The same things were measured in two ways. Each way mixes the same 12 hidden numbers, adds some noise and spreads widely along 7 directions of its own, which tell nothing about the thing.
In the rows, zero is written as 128.
Some things both ways: the first way, then the second way.
[117 113 108  99 143 173 194 131 229 144  73 193 101  85 182 139  92 120
 139 117]
[113 164 154 103 126 100  79 148 152 117 128  60 117 163 151 135  85 117
 155 121  92 144 163]

[101 108 145 129 111  86  75  87 136 138  73 102 141 107 153 139 105 171
 143  75]
[ 91 156 132 143 132  78 119 106 144 103 114  68 133 134 158 168 157  77
 142 136 110 134 164]

[123  98 112 117 178 128 117  80 122 107 111 130 111 118 109 144 143 118
 168 146]
[146 184 155 104 127 100 145  84 127 135 118  74 205 129 103 115 150  96
 138 111 101 102 131]

[134 146 181 132 156  98 139 202 127 105 132 108 123 192 109  98 141 142
 115 108]
[155 122 132 128 151 157 147 132 114 152 137 158 119 166  98  74 147 188
 101 123 110 133 112]

[ 81 195 103 131 127 111 126 128  98 213  91  91 151 124 141 167 124 140
 101  64]
[191 134 130 202 169  85 110 104 108 118 104 102 122 118 122 184 112 118
 135  75  81 104 144]

[174 135 186 103 144 101  99 139  98 108 151 161 166 175 133  52 151 170
 109 126]
[121 168 151 137 137 113 123 109 110 172 111 159 170 123 114 155  77 160
 149 113 183 115  85]

[161 128 132 172  90  70 107  46 107 125 119 126 111 174 125  81 180 143
 131 154]
[ 96  86 112  98 162 176 134 142 161 138 115 158 124 154  89  43 117 166
  96 170 126 140 112]

[110 145 122 172 112 110 144 163 117 173 144  68 121 138  88 108 128 143
 106 156]
[111 124 116 113 123 149 127 102 122 128 114  98 151 118 120 145 145  79
 116 146 115 114 145]

[ 82 134 163 151  62 127 141 158 182 165  86  70 125 129 176 127  52 132
 119 101]
[127 102 141 152 135 181 117 113 141 124 137 130 129 130 112 138 111 112
  64 123 125  93 136]

[127 100 126  78 189  94 109 150 100 143 153 114 120 119  72  75 137 151
 167 133]
[148 117 137 163  91 117  99 144 107 114 179 127  64 116 182 169 118 142
 159 121 128 158 130]

[109  89  80  81 200 140 130 113 160 156  98 165 112 108 156 163 123  69
 175 150]
[138  70 130  98 106 166 121 141 147  99 143  68 146  47 201 126 169  92
 131 169  82 171 161]

[ 90 144  73 106 160 112  92 117  98 136  57  68 130  95 135 147 130  95
 150  96]
[158 107 125  84 138 157 157 199 122 129 152 109 124 124 111  77 184 126
 176 132  61 158 137]

[170 122 132 106 128 157 118  91 127 134 145 197 153 141 167 120 170 156
  97 148]
[139 135 136  79 133 120 132 137 119 157 118 109 172 145  95 138 140 122
 157 113 108 131 122]

[164  71 144 119 130  93 114  64 167 114  99 143 110 135 148 115 177 169
 145 131]
[ 75 118 115 140 114 121 120 186 164  97 151 108  46 152 162  86 131 126
 120 170  91 168 161]

[157 165 123 119 115 149 134 128 148 162 143 150 142 166 125  94  59 127
  96 118]
[160 101  94 143 154  68 120  87 165  64  96 121 117 171  59 129 156 102
 137  78  92  94 138]

[ 88 159 134 131 145 125 142 198 129 168  91  69 144 119 145 139  80 134
  97 100]
[123  88  77 171 111 128 133 111 139 100 120 182 104 128 109 122 160 144
 131 126 147 128  99]

[100 127  95 168 150 124 148 131 183 212 102  99 101  99 125 139  72 122
 162  46]
[116  83  77  87 134 150 101 126 147 137  88 122 157 130 147 119 106 128
 115 156 148 115 177]

[ 93 144  89 176  97 147 151 117 160 152 120 112  86 119  78 149 141 111
 174 138]
[147  99 131  98 137 161 112 139 122 120 158  95 117 160 120  98 156 127
  84 132  82 120 178]

[157 122 134 149  86 151 148  86 137 107 147 173 122 152 148 108 167 160
  92 166]
[124 148 104 150  93  73 119  73 133 105 125 127 129 140 107 143 146 116
 156 113 126 121 106]

[136 115  66 161 120 103  94  82 150 138  94 136 104 143 101  93 141 104
 160 142]
[165 101 136 154 128  83 114 127 109 103 161 137  92  92 151 139 107 160
 171 122 132 153 104]

[158 142 108 229 101 122 167 222 161 149 156  62  69 193  78  92 146 106
  92 155]
[205 117 134  71 116 141 150 137  62 147 148 142 119 148 103 122 124 167
 162 117 105 146 111]

[119 103 119 114  82 137 123 123 124  48 113 146 122 110 182 134  85  84
 124  62]
[147 123 129 128  99  84 123 150 133 121 164 136  84 100 186 121 134 168
 194 137 136 188 107]

[133  76 124 195 128 114 117 111 189 185 101 131 113 129 173 158 182 138
 141 132]
[100 117  79 171 142 110 122 137 189 128  76 162 145 212  42 120 120 136
  95  93 131  96 108]

[127 129 134  93 141 125  95  87 148 147  77 151 149  92 185 166 123 134
 161  87]
[ 98 144 143 126 163 120 116 190 166 132  99 134 117 169 119 126  83 150
 123 111 137 128 140]

[107 135  74 158 111 181 145  93 126 160 124  70  98 147 112 149 149 163
  92 149]
[151 129 107 161 123 168 155  90 122 144 115 174 133 119 121 120 146 127
  81 136 167 107 106]

[128 139  90 138 123 182 170 109 126 109 170 171 124 118  92 173 138  83
 124 206]
[ 93 170 138  74 111  90 148  80 145 121 101  96 192  86 137 136 151  76
 141 137 136 108 143]

[159 142 142 156  87 151 158 150 115  93 175 166 115 193 144 107 221 140
  94 131]
[146 105 114  64 114 177 139 166 106 176 142 136 128 135 144  93 160 171
 129 151 106 176 133]

[ 85 130 145  89 117 154 141 104 117 129 144 154 161  95 172 166  75 116
 138  96]
[150 141 170 139 152 133 109 146 120 132 138  51 135 122 165 167 115  97
 151 114  73 129 178]

[118 113 114 163 129 113 143 178 142 143 134  85  89 169 125 125 140  82
 140 133]
[167 148 143 168 108  94 131 122 141 135 130 175 117 127 124 146  81 176
 136  74 150 121  85]

[103 159 120 167  86 134 150 148 189 201  67 106 140 114 152 118  72 177
  62 125]
[126 114 127  98 122  99 126 101  80 143 149 137 130 126 107 143 122 150
 179 137 130 137 105]

[147  77 100 160 119 118  83 110 145 157 147 123 120 183 116  85 177 145
 126 157]
[174  97 139 195 164 140 129 180 141 144 147 154  84 178  99 136 111 166
 126  92 112 144 101]

[163 122 123  99 165 121 112  67  96 146 145 185 148 103 131 137 170 146
 129 158]
[157 112 146  92 105 109 117 143  62 128 170  79 127  86 163 153 124 128
 195 147  85 169 136]

[141  99 102 118 116  61  58 115 147 149  64 116 122 124 144 122 161 131
 156  62]
[148  88 126 116 163 166 139 177 110 162 137 182 101 124 113 112 111 169
 104 125 138 134 119]

Other things, the second way, with their names:
<92>: [125 126  97 187 116  86 120  87 164  65 114 151  93 126 112 128 124 104
 101 106 137  87 130]
<880>: [121  62 110 106 143 162 131 142 144 129 142 141 133 119 147  63 167 174
 131 160 115 152 140]
<197>: [107 124 117 159 135 108 138 142 171 123 128 167 131 177  71 129 148 139
 136  91 148 109  98]
<377>: [ 96 178 168 133 159  94 147 174 169 145 120 141 102 172 120 108 104 164
 116 117 135 150 108]
<685>: [148 180 172 146 145 128 119 100 134 136 116 104 155 107 125 135  64 107
 117 110 125  95 121]
<693>: [127 123 115 157 140 183 119  51 136 142  96 121 184  88 123 147 165  81
  54 132 136  85 137]
<13>: [155 147 181 118 153 123 122 180  98 133 150  82  85 111 165 146  80 124
 150 129  81 160 150]
<566>: [120 160 177 116 161 175 138 171 113 191 125 131 164 111 144 116  69 156
  85 146 160 126 122]
<378>: [149 161 158 148 131 101 130 125 126 153 136 168 116 148 107 162  96 164
 137  63 144 105 106]
<118>: [141 112 119  66 133 167 132 126  61 179 120 152 171 117 123 140 115 153
 166 156 170 139 107]
<70>: [127 151 174 134 121  82 102 148 116 113 151  86 107 125 161 172  84 128
 154 119 116 150 137]
<706>: [188  87  93 159 122 166 133  89 110  99 121 133 115  90 150 143 183 105
 120 129 120 131 128]
<764>: [175 127 133 149 144 129 120 129 105 144 127 172 123 165  56 130  70 167
 141  85 136 102  81]
<235>: [169  79 127 109 134 115 115 128  89 129 161 120  94 125 141 129 135 166
 161 130  85 162 135]
<677>: [ 98 166 131  98 110  75 130 106 139 113 111  77 147  79 193 150 129  77
 159 162 135 142 162]
<508>: [159  89  99 124 145 144 133 102 104  89 119 107  89 116 142 129 175  93
 104 140  81 118 181]
<888>: [119 155 117 190 118 113  92 115 118 114 106 114 136  88 147 172  48  92
 173 133 155  97 124]
<38>: [162 138 125 205 148 131 128  90 107 128 120 144 131 114 109 141  86 119
 104 121 146  83 113]
<324>: [186  62 137 148 143 133 120 122  65 105 175 101 112 121 111 142 168 146
 167 132  79 161 105]
<457>: [113 159 133 127 120  73 132 117 152  95 123  86 142 149 116 162 171  72
 152 100 107 111 156]
<33>: [144 104 127 134 165 173 124  99  78 136 111 107 162 113 102 156 111  93
 153 155 130 112 116]
<583>: [125 109 123 193 150 142 119 119 131 115 120 176  73  98 153 135  84 149
  89 149 180 135  95]
<443>: [143 181 177 132 162  81 134 150 147 126 122 107 108 171  88 118  87 136
 142  87  89 129 113]
<253>: [144 114 134 135  99 163 132 117  96 147 150 143 146  65 158 141 120 132
 117 151 156 135 103]
<176>: [102 168 136 114 143 140 143 107 148 128  99 123 160 138  99 114 119  85
  87 132 151  80 141]
<245>: [156 162 147 135 128 115 142  83  76 173 115 142 183  78 125 167  95 144
 170 108 143 109  96]
<476>: [158 100 124 137 149 129 122 157 140 135 142  95 101 145 138  83 122 149
 134 141  66 155 151]
<802>: [117 103 137  93 122 176 134 128 127 144 141 172 135 109 139  99 132 167
  86 157 176 147  97]
<362>: [106 146 101 230 124 139 103 101 177  94 108  98 122 118 129 164 138  39
  86 119 123  81 153]
<286>: [109 107 151  89 113 165 119 233 141 116 165  97  77 141 155 124 124 118
 146 151  94 182 145]
<206>: [108 135  88 101  87 101 133  48 137  98 104 134 189 104  98 155 168  59
 132 119 170  66 133]
<78>: [113 152 145  90 125 134 134 146 118 150 109 103 158 102 171 145  98 118
 153 161 151 150 134]
<460>: [ 81 165 152 110 125  66 128 171 150 121 129 113 111 136 154 126 102 149
 151 125 124 154 141]
<132>: [169 134 108 137 173 178 133 134 101 155  87 132 132 164  61 115 103 114
 104 129 108 110 111]
<8>: [ 80 179 127 131  98  87 138 109 173 122 112 145 130 128 150  98 119 136
  94 137 162 121 127]
<331>: [115  79 113 108 113 192 124 136 131  89 144  85 115  71 170 107 187  78
 104 187  87 158 159]
<383>: [150 135 143 119 154 144 128 133 138 146 110  85 164 126 124 142 132  99
 130 110  84 117 157]
<867>: [110 119 130  95  96 120 128 162 147 107 152  97 112 116 169 109 167 124
 165 147  94 173 145]
<226>: [168 164 138  65 105 131 147  99  64 155 140  95 179 112 108 126 131 106
 178 124  93 106 142]
<256>: [111 173 153 140 112 146 121 109 167 152 117 117 196 153 112 128 109 120
  87 110 155  89 123]
<736>: [134 126 105 163 115  92 103  85 140 102 130 120 117 153 108 128 133 129
 152 106 103 112 132]
<244>: [113 134 127 138 137 116 102 115 143 106 115 108 141 134 121 136 110 107
 136 130 139 116 133]
<786>: [125 111 136  76 122 136 126 141 106 140 142 126 126  97 178 131 137 154
 134 151 138 162 140]
<475>: [150 161 136  77 114 158 135 101  90 164 115  88 193 133 117 138 127 109
 159 128  99 109 148]
<492>: [ 88 117 131 148 118  90  98 120 105 157 145 149 138  99 160 162  93 176
 184 148 182 156  88]
<500>: [127 157 146 107 132  96 136 111 169 113 102 113 160 142 122 130 137 118
 103 104 131 114 139]
<315>: [137 135 142 128 160 132 154 132 111 162 106 175 152 141  81 126 103 171
 107 107 152 111  93]
<578>: [135 106 132  97 130 165 139 123  98 170 143 173 143 125 107  97 114 183
 129 138 146 130 101]
<719>: [ 97 185 155 116  99 100 117  94 116 148 121 142 167  83 123 159  76 114
 106 128 188 110  84]
<223>: [162  96 151 162 174 173 107 152  93 136 131 115 101 124 141 135  84 165
 108 141  97 148 130]
<490>: [ 86 102 103 112 134 158 130 158 179 121 106 163 114 105 170  98 152 144
  86 161 175 154 130]
<210>: [163  81 104 114 114 150 121 113 124 101 131 117 166  97 117 151 160  83
 115 118 128  96 150]
<520>: [146 116 150 102 157 150 125 113  83 151 124 112 135 111 139 157  93 124
 162 153 134 135 122]
<138>: [112 116 135  54 103 124 152 121 120 127 151  84 180  73 151 123 204  88
 173 160 106 160 132]
<836>: [147  79 119 101 129 137 127 181 131 112 148 133  95 139 109 103 136 145
 146 126  86 155 124]
<625>: [ 90 158 126 212 120  93 117  91 126 105 149 159  75 137 122 112  78 143
 128 152 175 119  83]
<656>: [137  93 117 135  99 149 131 138 102  85 161 121 114 103 138 138 183 107
 131 141 118 141 125]
<189>: [156 149 143  61 108 114 154 140 115 171 154 133 158 110 144  89 162 168
 169 119 108 153 124]
<892>: [ 93  84 111 123 125 143 129 137 134  71 146 107  93  91 164 111 181  88
 111 187 123 156 147]
<191>: [152 105 109 150 143 160 144 131 130 154 117 194 138 134 101 120 141 171
 117 106 162 113 101]
<116>: [167  96 122 144 147 171 135 147 136 126 136 149 127 157 103  78 135 168
 126 122 121 126 118]
<329>: [111 127 159  98 161 134 127 158 152 117 127  62 124 146 136 116 137 101
 133 142  69 146 168]
<734>: [113 152 146 148 142  93 121 126 171 101 102 116 126 139 132 141 115 132
 141  99 115 127 133]
<515>: [117 173 144 159 103  83 106 117 135 128 133 114 145 149 133 183  92 114
 138 101 159 109 122]
<594>: [ 95 169 145 111 138 130 124 191 177 129  97 108 134 163 125 135 107 110
 101 117 129 134 139]
<289>: [168 151 184  94 142 126 156 153  71 188 151 121 134  61 176 149  76 146
 147 131 120 139 137]
<26>: [130 122 106 173 112  90 106  97 172  87 116 119 119 150 111 155 143 101
 107  88 115 102 138]
<156>: [123 107 105 133 152 188 129 129 147 162  90 185 140 127 113 126 110 144
  77 126 174 108 115]
<203>: [107  95  82 131  90  50 113 152 176  99 121 140 121 174 128 152 162 162
 172  96 128 157 127]
<792>: [ 83 111 105  74  90 117 129 131 161 116 124 147 129  94 168 120 151 129
 115 154 165 151 135]
<234>: [155  81 126  91 119 222 139 182  82 153 187 175  85 158  89  67 156 182
 111 142 107 149 109]
<579>: [171  42  79 136 115 166 141 130  84  92 151 173  64 108 126 126 163 143
 138 141 111 138 130]
<632>: [ 78 182 134 149 141  51 126 160 184 106 105 125  89 203 101 120 114 138
 151  99 111 142 122]
<688>: [114 177 127 119 110  53 110  80 138 129 101 113 161 138 130 164 122 123
 156 100 142 118 125]
<629>: [168  75 134 169 165 190 133 166  96 129 137 170  81 128 112 149  94 146
  97 131 147 132 102]
<593>: [116 128 123 100 148 193 142 108 106 151 120 159 139 128 110  90 138 132
 103 161 161 110 122]
<104>: [128 119 142  97 139 159 141 131 102 174 128 133 174 109 116 131 130 140
 141 136 129 127 119]
<869>: [181 147 163 124 148 122 154 142 118 156 136  80 173 108 118 115 125 111
 118 112  69 115 146]
<25>: [101 105 104 207 149  92 107 164 186  80 105 148  60 193 112 139 117 144
  92 118 138 147 112]
<63>: [140 132 121  85 112 125 124 133 142 150 142 146 141 169  67  73 122 155
 149 104 106 120 105]

Some of these things the first way, each followed by its name:
[ 87 173  89 169 102 165 160 115 151 179  90 105 113 120 132 150 127 149
 110 124] => <688>
[138 107 127 111 112 113 132  62 109  95 128 171 152  62 175 131 114  99
 147 110] => <888>
[ 95 150 144 167 112 130 154 195 155 145 124 144 162 115 128 105  86 135
  88 131] => <492>
[ 82 111 143 160 151 112 182 230 176 138 102  82  99  98 145 152  86  92
 138  94] => <475>
[ 82  73  76 140 115 154 164 154 186 116 111 139 104  87 129 152 135  84
 145 148] => <362>
[162 145 134 153  97 119 103 148  89 145 179  99 146 164 106  99 128 130
  92 161] => <629>
[ 87 175 175 116 136  86 119 171  95 145  99  61 144 143 147 126  61 110
 139  82] => <734>
[ 97 118 100 130 173 124 174 146 167 196 100  89 106 133 131 139  81 128
 103  89] => <476>
[159 147 150  89 136 144 169 131  95 108 173 163 131 142 129  76 138 126
 103 144] => <63>
[148 138 126  56 188  70 103  89  18 156 102  89 145  45 156 165 140 166
  98  52] => <132>
[ 75 143 148 139  62 111 134 155 126  98  95 120 123 127 168 144 125 116
 127  67] => <693>
[113 136  87 144 150 153 163 130 169 188 106  98 119 128 107 131  95 145
  89 138] => <38>
[181 116 102 140 110 123 114 107 142 138 145 172 117 163 135  96 186 114
 125 172] => <836>
[132 153  70 144 139 170 137  91 110 165 135 155 134  76 112 155 149 154
 109 159] => <118>
[133 115 105  94 173 151 138 164 171 139 110 150 109 109 130 146 119 107
 144 125] => <792>
[ 99 158 153 163  53 105 148 164 135 135 117 110 131 126 165 134  66 118
  95  56] => <235>
[115  79 110  70 155  94  77  30  82 135 115 156 137  81 174 181 160 122
 182  87] => <383>
[126 108 112 107 108 177 110 111 168 108 122 176 139  85 174 161  73  77
 164  90] => <210>
[144 114 139 111 166 112  99 177 128 112 149 145 135 179 115  94 156 122
 143 117] => <191>
[122 158 146 156 118 103 139 149  63 124 167  85 134 132  88 139 153 119
 117 162] => <632>
[117 166 119 122 107 173 153 160 140 163 159 138 134 174 113 108 143 144
  97 170] => <378>
[130 133  68 127 139 183 137  91 117 144 174 146 124  88  61 132 118 114
 148 191] => <206>
[130 118  93 177  81 105 125 129 131 134 141 119 105 126 109 149 149  97
 139 138] => <579>
[116 140 135  79 180 120 131 129  67 113 156 143 146  61 101 141  74  94
 164 126] => <244>
[144 164 128 120  94 154 122 105  69  71 177 160 153 110  97 142 119 100
 113 176] => <892>
[147 139 106 126 115 168 151 150 157 141 147 178 124 165 144 114 167 130
 100 145] => <156>
[151 159 116 143  91 133 104  58  75 119 167 155 130 161 100 116 194 146
 142 150] => <786>
[139 112 152 114 143  48 101 183 107  70 107 116 109 146 118  79 156  82
 170 115] => <331>
[128 129 153  61 145 148 135 106  91 104 148 133 162  79 153 164  36 133
 100  70] => <677>
[113 182 130 182 117 167 192 155  97 121 176  60 100 167  63 140 141 117
 103 170] => <8>
[108 102 136 138  86  96  84  88 153 129  60 131 143 108 201 149 140 141
 141  79] => <104>
[148 129  96 162  76 109 116  87 133 166 130 100 121 187 117 118 172 146
  93 121] => <289>
[126 197 147 146  98 166 152 194 153 145 108  87 125 190 128  78  92 152
  71 142] => <802>
[154 129 120  94 187  85 127 151 111 150 120 110 112 147  93 103 149 124
 119 160] => <443>
[130 131 109  83 122 142 147 124 104 105 128 159 133  81 151 176  97 107
  94 120] => <583>
[148  88 149 120 179  40  59  86  79 149 124  61 129 173 105 103 161 137
 160  76] => <869>
[136 134  99 179 112 156 148 151 183 151 114 114 106 187 117  85 174 137
  96 184] => <253>
[154 134 159 142  95 106  86 115 105  92 137 181 164 146 143  99 134 130
 116 146] => <324>
[135  92  74 122 164 178 169 197 193 130 138 168 102  93 117 149 155  66
 144 224] => <286>
[100 137 112 163  61 181 154 103 202 147  70 136 126  89 193 182  81 121
 113 129] => <70>
